There are 10 hidden switches. A switch that is on adds its own fixed numbers to the row, and there is some noise. The rows also spread widely along 16 directions, which tell nothing about the answers.
In the rows, zero is written as 128.
Known rows, each followed by its switches (1 for on, 0 for off):
[103 189 180  87 181 106 115 191 135 126 111 165 147  99 160 109 175  92
 105 125  95 122 143 154 142 154  91  93 149  93 163 102 112 121  78 158
 167 135  99  91 191  73 105] : 1 0 1 0 1 0 1 0 1 0
[170 161 159 155 151 156 122 141 110  76 117  78 151 187 164 145 117 162
 103 152  99 156 151 120 138 140 131  94  84 144 144 141 144 102 127 127
  80 171  98 100 134 155 109] : 0 1 0 0 1 0 1 1 1 1
[170 120  99 149 106 155  88 147 130 126 120 121 110  95 143 114 180 125
 101 159 133 105 118  78  47 153  70 157 169 112 120 100 147 161 155 134
  99  97 110  97  85 133 150] : 0 1 0 0 1 1 1 1 1 0
[110  88 169 172 120 185  66 144 143 129 103  92 168 174 165 148  54 132
 105 127 138 193 177 126 101  91 130 126 108  66 107 178 128  56 105  99
 109 177  92 165 123 105 106] : 0 0 0 0 1 0 0 0 1 0
[116 131 161  89  74 116 151 161 113  86 130 109 149 148 138 103 117 142
  72 126 116 118 156 119 148 139 112 126 103 105 142 128 127 129 164 137
  79 146 133  94 135 115 128] : 1 0 0 0 0 0 1 1 0 0
[145 100 138 115  86 150 127  97 146 104 111  90 139 164 127 163  90 128
  79 104 130 159 145  89 109 130 114 148 128  93 183 151 125 148 182 100
  94 133 146 164 102 113 156] : 1 1 0 1 1 0 1 0 0 0
[111 121 119 119 101 147  81 147 161 111  98  91 144 117 111 140 136 138
  75 158 135  97 159 117  98 128 102 173 125  96 125 139  89 138 135 125
  81 100 132 127 146  93 123] : 0 1 0 1 1 0 0 0 0 0
[146  79 150 122  78 138  71 139 135 110 127  81 133 153 162 121  90 147
 100 147 105 136 160  93 112 106 103 144 118 127 117 124 140  84 135 118
  79 133 102  82  82 130 127] : 1 1 1 0 1 0 1 0 1 0
[187 150 169 147 112 156  93 138 149 102 121 103 156 116 145 128  82 132
 104 173 107 157  95 115 120 142 108 160 188  78 112 119 141 118  66 152
 110 173 114 134 118 104 123] : 1 1 0 0 0 0 1 1 1 0
[160 135 144 179 110 186 125 138 160  85 137 109 114 140 124 114 126 163
  60 188 123 129 119  36  93 156 146 163 100 118 143 115 177 122 154 152
  65 152  87 104 132 181 143] : 1 1 0 1 0 1 1 0 1 0
[162  99 158 175  98 182 113 103 124  65  97  95 130 143 140 111 126 100
 106  92 103 168  94 141 122 140 137 120 185  51 141 151 120 102 102 113
  94 181 106 116 131 171 119] : 1 0 1 0 0 0 0 0 0 1
[152 129 137 125 116 141  92 128 124 141 141 141 113 122 170 115 142 123
 115 135 119 131 119 104 100 143  97 136 145 139 157  86 138 133 175 125
 123 118 103  99  90 126 140] : 1 1 0 0 0 0 1 0 1 0
[126 149 114 158 173  90 189  86 136 174 107 136 157 121 103 142 137 162
 152 103 155 150 157  84 123 128 135 120  85 164 161 112 166 169 177 139
 152 124 143 163 128 118 139] : 0 1 0 1 0 0 0 0 0 0
[124  93 124 133 148 132  77 145 190 152 141 151  78  71 131  91 200 100
 141 154 116  84 135  79  60 134  83 148 177 135 128 108 164 117 112 155
 163  89  82  66 112 130 137] : 1 1 0 0 0 0 1 0 0 1
[143 159 125 146 138 131 152 117 141 128 141 111 140 138 130 129 107 150
  95 139 140 140 132  78 142 137 140 154  87 145 153 110 163 130 154 141
 110 121 126 123 153 136 139] : 1 1 0 1 0 0 1 0 0 0
[123 175 149 158 164 161 137 137 129  63  89 113 151 149 121 128 171 133
  82 126 139 158 161  83 115 154 151 136  74  86 168 131 119 142 150 139
 100 179 118 135 174 126 136] : 1 1 0 1 1 0 1 0 0 0
[ 62  95 172 103 103 179  96 118 150 127 142 140 148 127 140 114 109 143
  66 134 118 133 178 102 112 110 108 181 108  89 156  88 120 105 198 110
  75 105 106 116 161  99 131] : 0 1 0 0 1 1 1 0 0 0
[154 114 194 146 106 178 118  69 114 123 118 122 140 142 139 164 120 188
 115 146  55 149  75 184 164 143 104 133 144 150 154  74 122 123 159 140
  75 144 103 115 116 152 106] : 1 1 0 1 1 1 1 0 1 1
[100 139 128 128 156 152 150 156 164  91  98  88 169 161 125 170  87 116
  69 129 126 169 164  86 123 132 151 142  61  95 155 181 149 108 113 133
 143 140 133 183 175 108 142] : 0 1 1 0 1 1 1 0 0 0
[183 140 144 135  94 160 124 147 136  63 102  96 130 140 137 133 136 124
  80 140 105 127  85 124 134 167 121 139 160  95 154 136 115 124 110 147
  91 157 119 110 138 149 137] : 1 1 0 0 1 1 1 1 0 0
[133 129 142 138 121 167 133  92 146 164 154 128 145 120 145 146  78 134
  86 124 110 151 116 128 122 141  91 145 167 104 158 108 168 124 143 117
 120  96 108 145 144 110 122] : 1 1 0 0 0 0 1 0 1 0
[180 168 141 151 108 154 111 193 163  98 112 103 122 146 147 115 117 120
  45 169 166 118 131  68 113 149 132 137 136  76 144 145 135 117  96 141
  81 141  94 107 160 139 124] : 0 0 0 1 1 0 1 0 1 1
[108 100 121 150 140 146 103 101 136 122  95 154 118  94 129 106 190 124
 150 114 129 154 126  76  82 124 152 155 107 139 147  70 136 132 197 139
 137 144 119 111 108 159 160] : 0 1 0 0 1 0 0 1 1 0
[ 89  54 181 155 106 195 148  98 163  88 126 118 134 112 111 103 118 114
  94 127  86 165 132  83  83 125 124 153 147  50 117 141 188 103 128 138
 108 163 100 132 129 158 129] : 0 0 1 0 0 0 1 1 0 1
[142 194 142 109 128 106 140 163  98  88  95 107 170 146 143 144 133 131
 100 122 133 134 128 156 162 141 128 126  93 115 143 124  82 157 134 147
 117 163 159 143 148  87 128] : 1 0 0 0 0 0 1 0 0 1
[159 110  99 129  86 123 147 123 129 139 102  79 135 145 137 171 104 126
  94 103 114 125  94 157 156 140  98 127 125 143 139 147 137 119 120 128
 126  80 135 133 122 126 124] : 1 1 1 1 1 0 1 0 0 0
[ 85  66 153  47  70 128 133 135 170 112 106 131 124 123 111 146 145 114
  83 107  88  94 131 150 119 149  89 126 163 111 190 155  86 150 172 118
 131 102 138 130 108 106 148] : 0 0 0 0 0 1 1 0 0 0
[154 169 157 156 200 113 122 112 150 100  97 129 127 132 113 137 178 166
 185 149  96 127 132 112 138 157 168  95 100 187 175 121 101 142 129 154
 152 196 126 125 128 159 128] : 1 0 1 0 0 0 0 0 0 0
[106 104 147 161 101 167 104 152 153 124  92 154 127 114 129 119 148 129
  91 141 152 138 121  90  82 130 127 162 109  89 133 111 126 126 176 144
 118 150 101 144 107 125 138] : 0 1 0 1 0 1 0 1 0 0
[160 165  93 125 111 120 134 183 146 134 125 106 129 144 154 141 105 117
  84 143 166 109 121 111 143 140 132 129 101 146 146 147 125 116 133 133
 137 107 126 131 145 122 139] : 0 0 0 0 0 0 1 1 0 0
[ 98 106 161 115 131 173  88 129 152  98 138 159  99 107 144  92 177 117
 107 147  84 122 129  97  84 151 116 151 136 112 166  89 126 110 176 141
 113 135  92  80 136 146 141] : 1 1 0 0 1 0 0 0 0 0
[140  97 146 137  97 163 126 137 182 119 105 129 119 107 108 139 138 134
  88 166 118 122 105  83  77 156 108 152 156  90 143 138 147 147 135 144
 120 136 113 143 107 135 142] : 0 0 0 1 1 0 1 1 1 0

New rows, each followed by its switches (1 for on, 0 for off):
[ 98 116  94 145 148 152 172  88 119 105 105  90 163 134 121 141 133 107
 105  74 126 175 155  92 115 126 139 145  84 105 147 135 166 132 161 114
 128 107 145 152 163 131 150] : 0 1 1 0 1 0 1 0 0 0
[137 103 123 132 114 110 144 131 161 185 165 138 103 128 162 108  92 125
 114 120 132 123 127  96 143 113 113 126 128 167 143 113 202  77 135 142
 148  78  89  82 130 141 129] : 1 1 0 0 0 0 1 0 0 1
[153 167 123 123 154 121 103 146 101 122 124  84 162 177 182 139  97 130
 116 113 150 155 181 116 139 113 112 115  89 136 147 137 120 107 139  98
 108 126 123 120 134  99 127] : 0 1 0 0 1 0 1 0 0 0
[117 100 125 130 112 115 101  95 101 167  86 101 180 129 146 153  99 126
 141  71 135 169 161 170 132  90  86 129 153 102 118 116 117 122 138  94
 123 109 143 148 112  72 116] : 0 1 0 0 1 0 0 1 1 0
[121 131 127  77 116  35 140 151 125 179  66 123 170  88 120 131 158  89
 132  52 144 111 162 198 145 112  32  90 216  76 126 136 113 159  66 132
 163  76 147 113 143  23  99] : 0 1 0 1 1 0 0 1 0 1
[149 114 110 127 103 130 123 104 136 109 119  79 139 168 129 142  99 144
  92 105 143 131 171  86 125 115 130 134 118 135 169 145 125 129 178  98
  72 106 139 119 131 143 146] : 0 1 0 0 1 1 0 0 0 1
[104 130 161 116 135 138 121 133 153 154 137 158 130 108 136 134 128 151
 108 166  81 126 136 112  94 149  92 137 119 139 153  98 155 131 164 157
 140 121 104 127 117 105 129] : 1 1 0 0 1 0 0 0 1 0
[173 131 117 133  64 116 165 105 123 127 111  96 147 113 105 137 117 150
  88 113 124 110 104 132 144 155 103 131 171 117 145 115 133 175 147 132
  87 104 154 127 120 128 129] : 1 0 1 0 0 0 1 1 1 0
[140 156 142 108 100 152 131 154 134 102 151 102 133 174 170 137  62 121
  55 132 115 135 123 118 163 139 142 131 103 118 181 135 124  89 155 117
  93 118 123 117 173 139 130] : 1 0 1 0 1 0 0 0 0 0
[135  92 151 111 111 114 147 131 191 111 118 118 124 123 100 132 116 134
 123 148 105 127 128  76 110 141 126 136 141 124 149 164 158 129 115 154
 153 160 135 141 104 135 154] : 1 0 0 0 0 0 1 1 0 0
[132 125 140 201  86 185 139 115 121  90  71 138 137 106 114 120 160 147
  84 124 120 155  80 125 118 162 161 149 110  88 133  90 134 132 166 164
  89 169 109 140 143 165 127] : 1 1 1 0 1 0 0 1 1 0
[150 111 136 148 124 168 111 104 163 124 127 112 117 147 146 147 111 121
 101 120 116 152 126 103 113 137 129 126 142 128 172 134 152 114 146 113
 126 125 104 128 124 148 138] : 1 1 0 0 0 0 1 0 1 1
[104 112 157 126 121 125 104 134 143 129  90 109 164 122 118 142 119 136
 114 123 102 145 164 152 104 116  92 124 150  76 114 149 121 130 101 134
 127 146 134 150 123  81 111] : 1 0 0 0 1 0 0 0 1 1
[104 150 154 147 128 175 166 102 133 144 137 142 133 148 133 155 111 152
  60 127 100 149 131 123 122 155 113 123  94 122 187 105 170 138 205 132
 101 105 103 146 159 135 121] : 1 1 0 1 1 0 0 0 1 1
[154 167 131 162 166 157 134 130 123 120 132 136 132 121 153 109 141 103
 117 123 139 159 124  81  78 148 118 132 153  80 152 116 152 140 143 134
 133 141 117 140 139 137 143] : 0 0 0 0 1 0 0 0 0 1
[ 91 108 124 106 116 125 135 102 129  99  85 123 145 108 103 129 177 110
 106  86 112 140 151 118  92 134 107 145 130  86 160 120 115 171 182 131
 126 125 159 140 127 101 153] : 1 1 0 0 1 0 0 0 0 1
[122  98 225 117  98 139 147 117 118 134 137 155 148 153 175 101  82 127
  97  99  97 188 142 110 131 126  92 102 154  73 171 110 177 101 151 118
 112 174  80 107  98 113 117] : 1 1 0 1 0 0 1 0 1 0
[ 76 126 145 134 149 129 125 124 140 132 101 129 151 130 117 121 160 136
 110  91 139 136 199 127 131 122 130 108 103 110 162 131 119 132 149 116
 124 137 114 125 171 104 117] : 1 0 0 0 0 0 1 0 1 0
[155 135  96 130 139 100 128 116 137 156 100  87 153 145 116 166 131 148
 129  96 153 112 180 131 125 129  92  93 148 151 161 162 115 164 129  94
 121  93 142 143 125 101 122] : 0 0 0 0 0 1 1 0 1 0
[131 159 149 131 162 111 182 139 178 148 141 158 114 122 109 115 148 116
  84 116 130 111 164  70  94 162  91  90 162  96 200 154 186 163 134 142
 142 109 106 125 164 125 131] : 1 0 0 1 0 1 0 0 0 1
[135 204 124 142 168 108 153 137 130 166 129 137 156  99 110 146 142 170
 111 156 122  92 150 126 116 157  86 127 126 141 150 104 129 186 146 157
 122  97 144 155 163  83 117] : 1 0 1 0 1 1 0 0 0 0
[144 117 120 151 146 140 149 118 161 136 112 131 124 128 150 116 126  78
 116  73 149 163 123 102 131 136 136 113 170  95 173 144 167  90  93 119
 157 115  96 119 176 142 137] : 0 1 0 0 1 0 1 0 0 0
[116 162 102 145 161 122 105 165 135 163 105 119 152 150 170 165 101 106
 116 110 147 163 142 143 129 118 130 117  75 144 138 143 134  96 128 126
 180 120 117 158 142  87 127] : 1 1 0 0 0 0 0 0 1 0
[101 128 153 106 143 167 158 142 158  96 136 122 148 128 122 150 114 129
  89 171  83 147 130  85  80 156 113 150  98  96 148 149 160 142 154 151
 140 149 136 171 122 117 154] : 0 0 0 0 1 0 1 1 0 0
[ 97 139 142 125 131 129 131 152 113 112  99 121 172 138 141 144 119 141
 109 134 128 164 136 120 123 122 132 155  53 120 124 117 121 129 164 152
 140 162 142 165 114  90 147] : 1 1 0 0 0 1 1 0 0 0
[ 88  83 141 110 125 158  99 109 143 134 112 111 149 116 126 161 135 122
 122 126  88 146 132 145  89 122  80 160 122  98 124 129 117 134 151 125
 144 120 144 158 103  90 138] : 1 0 0 1 1 0 1 0 0 0
[119 138 132 158 104 128 178 120 124 114  92 126 160 113 111 101 131 116
  79  81 157 146 138 113 133 135 134 138 140  61 144 118 145 147 141 136
 100 125 124 139 170 119 120] : 0 1 1 0 0 0 0 0 0 1
[153 113  78 155 142 130  74 156 144 153 104  93 124 130 167 140 126  94
 137 104 166 130 124 120 127 106 128 139 126 146 120 138 116  78  93 115
 154  90 114 113 143 133 132] : 0 0 1 0 1 1 1 0 0 0
[ 73 116 158  98 150 135 147 119 153 153 131 138 161 112 129 144 103 111
  92 111  87 150 163 120 104 123  87 128 145  83 156 127 164 136 137 129
 146  97 132 153 156  90 127] : 0 0 1 0 1 1 0 0 1 1
[ 95 167 162 105 158 123 127 197 129 112 118 151 150 159 165 147 117 140
 100 162 109 159 153  92 109 132 139 115  28 139 156 125 137 114 177 163
 158 182 127 148 118 109 148] : 1 0 0 0 1 1 0 1 1 0
[154 123  93 119 142  89 136 134 144 140 110 127 112 124 151 125 154  83
 142  86 149 150 119  73 112 128 138 116 133 142 164 124 160 127 140 137
 180 118 139 113 108 143 168] : 1 0 0 0 1 0 1 0 1 1
[109 108 161 109 111 145 159 110 168 167 157 140 139  88 123 131  86 105
  75 126  93 136 120 112 102 147  53 157 196  66 146 117 194 142 115 134
 141  75 113 144 138  82 127] : 1 1 1 1 0 0 1 0 0 0
[190 150 103 104  95 122 124 155 106 104 137  84 118 166 173 145 110 118
  95 141 122 115  85 116 132 135 109 129 112 164 147 127 120 133 172 127
 104 107 146  99  96 159 148] : 0 0 0 1 0 1 0 1 0 1
[138 129 134 142  71 120 127 195 148 123  90 137  99 147 125 112 181 138
  53 120 178  79 170  92  99 158 107  87 105 111 181 152 120 154 182 122
  91 129  91 103 116 129 126] : 1 0 0 1 0 0 1 1 1 0
[ 88  80 139  79  57 147 169 129 187 134 140 119 128 122 102 159  91 145
  51 146  70  89 101 154 147 154  94 149 126 141 161 145 154 119 157 153
 121  68 123 130 151 121 131] : 1 1 0 0 0 1 1 1 0 0
[139 126  80 154 108  94 116 138 132 165  70 109 144 100 104 138 174 142
 143 100 189  95 145 147 123 124 116 131 130 139 113 130  82 158 129 126
 135 102 144 143 120  92 123] : 0 0 0 0 0 0 1 0 0 0
[145 132 143 152 132 169 102 125 129 117 115 101 154 134 134 147 118 151
 100 160 103 143 158 107  62 145  78 126 147  90 131 144 142 150 145 117
  92 140 117 150 101 103 123] : 0 1 0 0 1 0 0 1 1 0
[ 92 111 112 131 158 169 153  94 108  97 113 108 141  81  97 130 214 131
 132 131  48 111 126 157  59 169  64 130 145 105 111 128 149 176 151 144
 122 102 141 120 130 130 128] : 0 0 0 0 1 0 0 1 0 0
[167 136 145 179 133 123 125  94  73  86  79  87 174 137 140  97 141 111
 129  51 165 192 152  93 128 109 123 132 155  51 130 109 132 138 115 101
  79 177 129 111 132 124 130] : 1 1 1 1 0 1 1 0 0 0
[160 136 155 159 156 104 131 152 160 140  86 129 145 126 117 132 147 137
 145 125 123 123 159 130 104 151  79  70 186 104 142 182 146 134  60 140
 150 157  96 132 117 102 105] : 0 1 0 0 0 1 0 1 0 0
[ 98 105 121  65  91 125 160 158 183 126 139  85 143 131 101 184  91 146
  40 181  66  93 145 112  96 152  56 146  99 138 135 171 179 159 139 151
 124  64 144 143 117  85 139] : 1 1 0 1 0 1 1 1 1 0
[101 119  89 133 137 153 145 134 111  91 121  52 165 164 148 163  86 119
  94 126  84 169 144 127 115 119 121 147  41 131  99 169 175  88 133 135
 133 115 150 144 143 126 140] : 1 1 0 0 1 0 0 1 0 0
[155 125 132 111  89  96  96 154 146 148 119 129 114  96 141 106 145 128
 113 141 115  87 107 153 136 133  87 128 181 141 123  99 124 120 107 155
 120  94 108  66 121 113 110] : 1 1 0 0 0 0 0 0 1 1
[134 125 147 160 107 124 172 136 171 143  87 102 148 174 116 184  57 156
  79 124 131 153 137 118 151 129 141 107  76 128 161 178 158 113 125 146
 137 140 124 190 131 117 119] : 1 1 1 1 1 0 0 0 0 1
[153 124 112 200 146 161 127  50 127 121 124  87 147 124  97 126 137 211
 143 158 114 136 147  79 110 131 151 159 100 174 119  87 158 140 175 131
  58 128 123 114 126 180 129] : 0 1 0 0 1 0 0 0 1 0
[135 161 191 156 123 206 146 104 162  89 122 162 138 111 115 145 112 135
  55 173  91 172  67  86  91 175 132 174 158  58 185  94 147 171 173 163
 104 176 117 181 138 134 146] : 1 1 0 1 0 1 0 0 1 1
[128  96 116 138 157 147  90 137 178 153 108 134 125  79 149 137 134  70
 154 127 117 156  82 112 100 121 127 154 172 112 112 118 150  93  68 145
 212 123 114 138 123 125 141] : 0 0 1 0 0 0 1 1 1 0
[152  65 155 124  57 134 101 153 148  85  98 138 106 103 137  88 158 128
 112 156 100 134  83  71  92 137 127 160 149 113 116  98 155 105 138 172
 112 172 103  73  66 164 157] : 1 1 0 0 1 1 1 1 1 0
[163 146 187 130 137 132 152 114 164 106 123 139 122 154 125 139 126 155
 102 136 100 132 145  82 127 163 123  94 143 129 215 134 144 149 152 140
 110 164 109 133 120 141 133] : 1 1 1 0 1 0 1 0 0 1
[ 76  83 166 150 138 194 124  96 180 123 141 135 136  82 105 116 123 122
 100 148  88 154 136  75  72 130 112 183 149  58 122 112 180 112 130 146
 130 134 111 147 153 126 139] : 1 0 1 0 1 0 1 1 0 0
[152 124 119 128 123 151  96  99 109 124 123 129 131 110 161 114 152 121
 132 112 131 142  96 113 131 126 129 173 146 136 151  61 106 125 179 122
 105 111 128  97 127 144 150] : 0 1 0 0 1 1 1 0 0 0
[141 184 103 159 161 144 118 122 136 132  91 128 135 108 116 140 199 116
  96  95 153 112 138 146 117 160 113 117 157  99 177 112  98 172 139 123
 124 100 127 135 191 109 121] : 1 0 0 0 1 0 1 0 1 1
[103 121 175 121 130 135 133 125 111 102  94 119 167 126 133 133 143 138
 121 123  90 169 134 134 125 130 113 129 101  93 121 107 133 132 135 148
 123 176 133 132 123 106 125] : 1 0 0 1 1 0 1 1 1 0
[128 152 170 103 108 110 121 141  87 147 137 127 148 155 178 102 121 130
  79  82 140 131 186 140 151 114  65 108 136  93 163  92 129 123 165 103
  69 100 100  71 150  84 102] : 1 1 0 1 1 0 1 0 0 1
[143 162 143 177 118 146 112 121 127 165  87 130 156 135 125 161 116 181
 111 137 157 127 138 161 139 131 133 123 114 131 145 108  88 145 166 127
  93 137 123 172 138 108  99] : 0 0 0 0 1 0 0 0 1 1
[ 98 162 179 191 183 169 135 169 158 111 117 176 134 117 124  87 163 143
  89 156 150 141 187  37  68 147 144 122  98  65 160 121 163 123 148 153
 109 183  72 135 177 139 124] : 0 0 1 0 1 1 0 1 0 0
[122 133 121 124 101 121 148 144 128 130  91 143 119 112 113 137 197 148
  97 121 115  91 114 155 129 171 114 105 109 154 171 112 107 163 179 150
 126 112 124 114 131 132 131] : 1 0 0 0 1 0 1 0 1 0
[141 141 118 149 104 157 118 164 142 103  93  79 149 187 159 165  69 145
  67 145 157 168 122  99 161 118 184 153  30 143 146 141 125  79 147 130
 104 149 115 149 151 145 136] : 0 1 0 1 1 0 1 0 1 0
[156 179 120 146 140 167  86 163 124 131 125 127 134 140 171 148 129 136
  88 167 144 124 110 118 112 150 122 143 107 139 152 101 102 125 160 128
 108 118 109 130 143 129 132] : 0 0 0 0 1 1 1 0 1 0
[122 121 108  87  94 142 142 151 165  85 131  93 120 132 122 138 129 120
  57 150  91  94 122 112 127 160 118 153 112 132 159 148 138 120 139 146
 110  88 132 103 162 133 147] : 1 1 0 0 1 0 1 0 0 0
[106 130  93 182 124 156 130 164  83 182 110 142 140 140 173 132 142 106
  86  79 175 142 156 145  73 130  71 102  95  96 130 136 157 126 194 101
 130  89  91 155 120  97 114] : 0 1 0 0 0 1 0 1 0 0
[163 157 149 105 163 119 148 119 140  87 156 107 114 154 144 113 153 140
 115 138  95 119 157  62 134 155 124 102 115 157 193 121 158 130 152 130
 100 136 119  59 153 170 143] : 1 0 0 1 1 0 1 1 0 0
[126  70  71 187  73 140 194 120 150 125  90  96 120 150 107 140 118 113
  92  63 158 148 112 104 119 134 160 110  96 116 143 190 184 100 152 125
 140 117 125 153 132 186 148] : 1 0 0 0 0 1 0 1 0 0
[129 129 115 125  99 137 140 132 170 125 110  96 146 151 103 165  96 166
  74 146 156 109 164  96 127 139 140 146  90 133 165 160 106 145 171 121
  91 112 146 169 141 115 139] : 0 0 0 0 1 0 1 0 0 0
[ 86 137 241 166 180 158  78 118 203 156  89 205 127 139 121 144 147 189
 135 160 123 151 169 110 142 122 174 110  84 144 207  86 100 101 166 152
 132 207  60 146 156 122 103] : 1 1 0 1 1 0 0 0 1 1
[162 151 140 170 117 148  79 149 143 100  60  95 168 127 123 149 119 145
 119 150 166 146 116 133 138 125 153 166 121  96 113 129  63 128  95 139
 109 181 132 172 124  97 121] : 0 1 1 0 0 0 1 0 0 0
[149 121 111 109 125 111 135  78 140 129 128  99 122 119 119 151 140 167
 144 150  96 117  99 101 149 125 137 176  83 211 147  72 134 145 185 154
 115  98 162 100 111 153 161] : 1 1 0 1 1 0 1 0 0 1
[153 157 190 196 113 193 103 104 150 155 110 165 131 127 140 151 110 179
  92 150 138 144  88 151 156 149 148 139 138 126 181  69 106 127 171 139
  88 159  78 157 144 138  97] : 1 1 1 0 0 0 1 0 1 1
[119 115 115 143 108 156  85 116 135 118 119  76 144 143 132 154 102 152
  94 146 113 126 156 119 106 111 112 167  87 129 119 124 119 119 167 121
  83 100 138 137 124 117 127] : 1 1 1 0 1 0 0 0 0 1
[ 79  78 189 119  74 135 164 100 172 138  76 111 172 146  76 171  95 186
  68 120 113 135 182 135 141 117 107 123 102  97 158 154 137 150 161 125
  84 136 124 170 129  90 106] : 0 1 0 1 1 0 1 1 1 1
[152 120 117 158 126 129 159  87 154 131 133 104 133 129  98 119 118 158
 104 119 124 136 181  52  83 141 114 116 150 110 161 146 193 151 155 119
  90 122 131 123 129 150 141] : 1 0 0 0 1 0 0 1 1 0
[ 94 138 125 158  79 163 145 160 129 150 115 132 149 138 130 139 104 165
  36 137 156 122 137 125 134 135 134 152  65 110 137 111 138 115 184 144
  84 106 109 149 172 116 118] : 1 0 0 0 1 1 1 0 1 0
